There are 4 ways to turn a row about zero (a turn may also mirror it). The second row of each pair is the first, turned, with some noise. The first 36 pairs use one turn. New pairs use 3 turns, one after the other, and a turn may come again.
(in the rows, 128 means zero)
Known pairs, each followed by its turns in order:
[100  97  78 125  96 140 106  95]
[140 171 121 141 101 188 112 106] | Toted

[147 129  88  99 124 135 175 105]
[124 124 147 108 136 149 170 179] | Ziro

[164 129 139 126 160 153 166 133]
[111 163 124 133 157 128 108 170] | Dek

[136  80 118 198 118  76 100 113]
[ 95 201 159 172  94 106 121 148] | Toted

[111 103 141 155 114 138 132 138]
[108 118  93 144 117 125 132 115] | Ziro

[170 134 156 155  82 119  91  93]
[129 142 136 141  66 175  96 110] | Ziro

[ 98 108 139 138 137 117 135 114]
[137 120 132 152 118 151 108 115] | lal

[ 38 172 106  99  93  70 125  55]
[ 94  46 219 127 166 171 129  87] | Ziro

[119 127 114  87 157 164 124 179]
[114 140 102 154 151 101 186 156] | Dek

[126 157  59 146  88 101 122 114]
[133 170  73 167 106 154 162 129] | Toted

[122 182 129 169 163 130 155 110]
[ 94 159 108 153 179 166 127 136] | lal

[133  90 137  93 119 201 182  97]
[119 113 145  56 131 161 123  56] | Toted

[106 109 141  85 131 110 115 147]
[135 122 133 110 141 152  98 167] | Toted

[134 105 128 123 102 160 147 185]
[150 150 142 149 114  83 149 167] | Dek

[119 110 123 167 123 137 103 139]
[112 144 143 169 128 127 109 118] | Toted

[130  98 163 139 108 107 169 143]
[ 89 128  78 104 128 147 122 121] | Ziro

[123 122 132 184 136 150 156  70]
[130 143 174 135  94 116 168  76] | Toted

[113 191 119 140 113 115 141 143]
[ 97 137 104 145 161 126 172 105] | lal

[146 181 196 114 154 128 142 133]
[139 210 134 126 162 133 135  99] | lal

[ 96 137 155  95 136 172 136 122]
[150 104 104 109 161 128 154 163] | Dek

[143 132 113 183 180 168 105 112]
[ 72 138 177 115 152 169 146 144] | Dek

[ 90  80 160 135 132 108 123 126]
[114 136 188 124 120 147 107 157] | Toted

[ 89 179 160 174 151 173 191 179]
[139 106  84  67 119  61 182  78] | Ziro

[105  92 148 128 136 160 163 142]
[111  99  76 124 135 103 137 148] | Ziro

[155 194 141 138  87 127 100 106]
[164 132 165 115  83 166 126  86] | Ziro

[187 159 136 119 162 126 152 123]
[118 182 124 122 164  97 109 152] | lal

[112 175 123 131 168 124  81 201]
[116 162  45  86 112 144 161 112] | lal

[ 71 159 138 123 151 108 111 139]
[145 143  85 149 121 165 154 103] | lal

[156 155 184 141 131 109 192 148]
[103 182 143 142 169 107  97  78] | lal

[ 52 146  74 114 144 117  99 132]
[190 143 127 175 153 187 131 148] | Toted

[149 127 143 114  50 161 113 167]
[196 136 141 166  85 125 148 164] | Dek

[106 108 147  46  80 134 141 139]
[200 101 149 126 127  81 151  82] | lal

[113 168 197 174  91 128 156  81]
[102  81 127  75  59 144 117  76] | Ziro

[114 105 143 122 160 123 107 138]
[121 126 139 137 165 118 145 106] | Dek

[ 81  90 122 128 108 133 154 174]
[143 116 142 119 117  53 149 139] | Dek

[123 113 107 113 122 166  96 186]
[128 133 140 166 118 105 190 147] | Dek

New pairs. What belongs after each?
[ 91 132 119  94 199  96 127 116]
[124 191 146  96 180 105 127 143] | Dek Toted lal

[116 134 155 194 147 157 154 137]
[164 119 136 104 152 190 101 106] | Ziro Ziro lal

[126 103 147 172 111 138  97 129]
[147 119 154 101 136  83 130 150] | Ziro lal Dek

[119 102 113 140 151 180 170 160]
[142 161 127 192  94 121 133 149] | lal lal Dek

[ 83  99 153 166 156 106 149  82]
[ 91  62 158  89 145 112 118 113] | lal Dek Toted

[105 104 107 130 105 164 126 131]
[144 108 152 137 127 158  93 134] | Toted Toted Dek

[134 128  79  84 168 136 133 143]
[100 178  93 119 167 148 133 118] | lal Ziro lal

[111  95 158 100  90 162 150 177]
[139 125 121  58  84 145 146  99] | lal Ziro lal

[119 149  96 158 119 137  98 135]
[143 134 144  89 154 140 146 122] | Ziro lal Dek

[ 85 151 133 167 146 121 131 166]
[105 118 175 133 168 152 138 104] | Toted Ziro Ziro

[113 164 142  91 144 109 118 129]
[119 126  84 107 108 125  98 124] | Dek lal lal

[127 139 136 147  58 157 163  63]
[ 75 109 167 133  90  70 135 178] | Ziro Ziro Dek

[131 153 147 128 114 136 110  92]
[140  94 141 142 137 142 149 107] | Toted Toted Ziro

[127 146 104 130 119 125 166  97]
[122 130 151 129 100 128  91 155] | Ziro lal Ziro

[125 112 115 120  85 169 108 154]
[150 105  99 131 140 134 112  73] | Ziro Dek Ziro

[124 125 159 105 115 123 115 127]
[129 130 157 107 143 115 127 140] | Ziro Dek Dek

[108 111  26 149  96 121 137 180]
[115 123 189  56 137 108 205 135] | Ziro Toted Toted

[148 142 139 104 159  96 102  99]
[ 72 131 144 134 117 119 130 166] | Dek Ziro Toted

[128  97 131 108 124 124  93  93]
[ 95 127 118 129 120 110 139  82] | Toted Dek Toted

[168 184 116 128 134 157 157 172]
[ 60 160 150 142  86 143 129 132] | lal lal Dek

[111  66 145 103 108  95  62 171]
[125 155 145 194 146 101 164  55] | Dek Toted lal

[143  62 105 193 143  46 144 132]
[129  83 127 199  86 128  39 125] | Dek Ziro Ziro

[104 141  78 146 163  58 144 156]
[127 168 154 111 130  79  62  96] | Ziro Toted lal

[145  92 112 130  84 186 183 181]
[104 122 104  47 162 108 189 135] | Ziro Ziro Ziro

[130  99 113 144 127 117 140 141]
[114 141 152 110 108 124 127 126] | lal Dek Toted

[125 149 127 147 109 119  78 125]
[ 89 135 107 120 133 163 109 118] | Dek Ziro Toted

[140 108 122  46  86  92 158  71]
[112 136 125 167 103 182 215  87] | lal lal lal

[137 149  75 127  93 119  91 132]
[135 127 107 142 100 119 114  63] | lal Dek Dek

[145 142 142 116 116 172 101 144]
[106 118 157 178 128 121 127 127] | Toted Ziro Toted

[126 104 156 102 145 171 156 186]
[103  92  69 143  83  97 127 129] | Ziro lal lal

[110  66  95 135 160 131 123 113]
[141 103 177 138  99 169 129 150] | Dek lal Dek

[ 82 121 166 136  78  94 101 148]
[152 158 163 158 145 100 167 173] | Ziro lal Dek

[128 125  91 129 133 100 130 181]
[150 107 134 119 147 164 170 137] | Toted Dek Toted

[ 98  75  92 110 110 149 187 114]
[142  94  72  73 144 103  89 128] | Toted Dek lal

[108 153 142 176 107 110 153 149]
[136 111 150 156  87 139  95  98] | lal Ziro lal

[128 151 119 106 107 186 114 105]
[173 110 111 133 153 127 132  79] | Ziro lal Dek

[115 149 180 106 125 131 122  35]
[130 177 115 201 133 116  83  74] | Ziro Ziro Toted

[169 155  92 131 118 169 152 128]
[149 164  72 146 105 133 115 145] | lal Ziro lal

[148 172 112 127  88  96 145 109]
[133 151  96 157 148 162 136 168] | Ziro Ziro Ziro

[114  99 166 152 118 109 159 110]
[104 127 176 138  93 135 137 107] | lal Toted lal

[177 131 111 124 128 152 143 122]
[154 149  99 115 125 118 101 152] | Dek Dek Dek

[ 90 141  99 147 130 129 107 147]
[ 95 139 140 133 142 156 116 162] | lal Dek Toted

[155 134 116  99 114 105  97 169]
[159 123 151 102 120 124 176 108] | Dek Dek lal

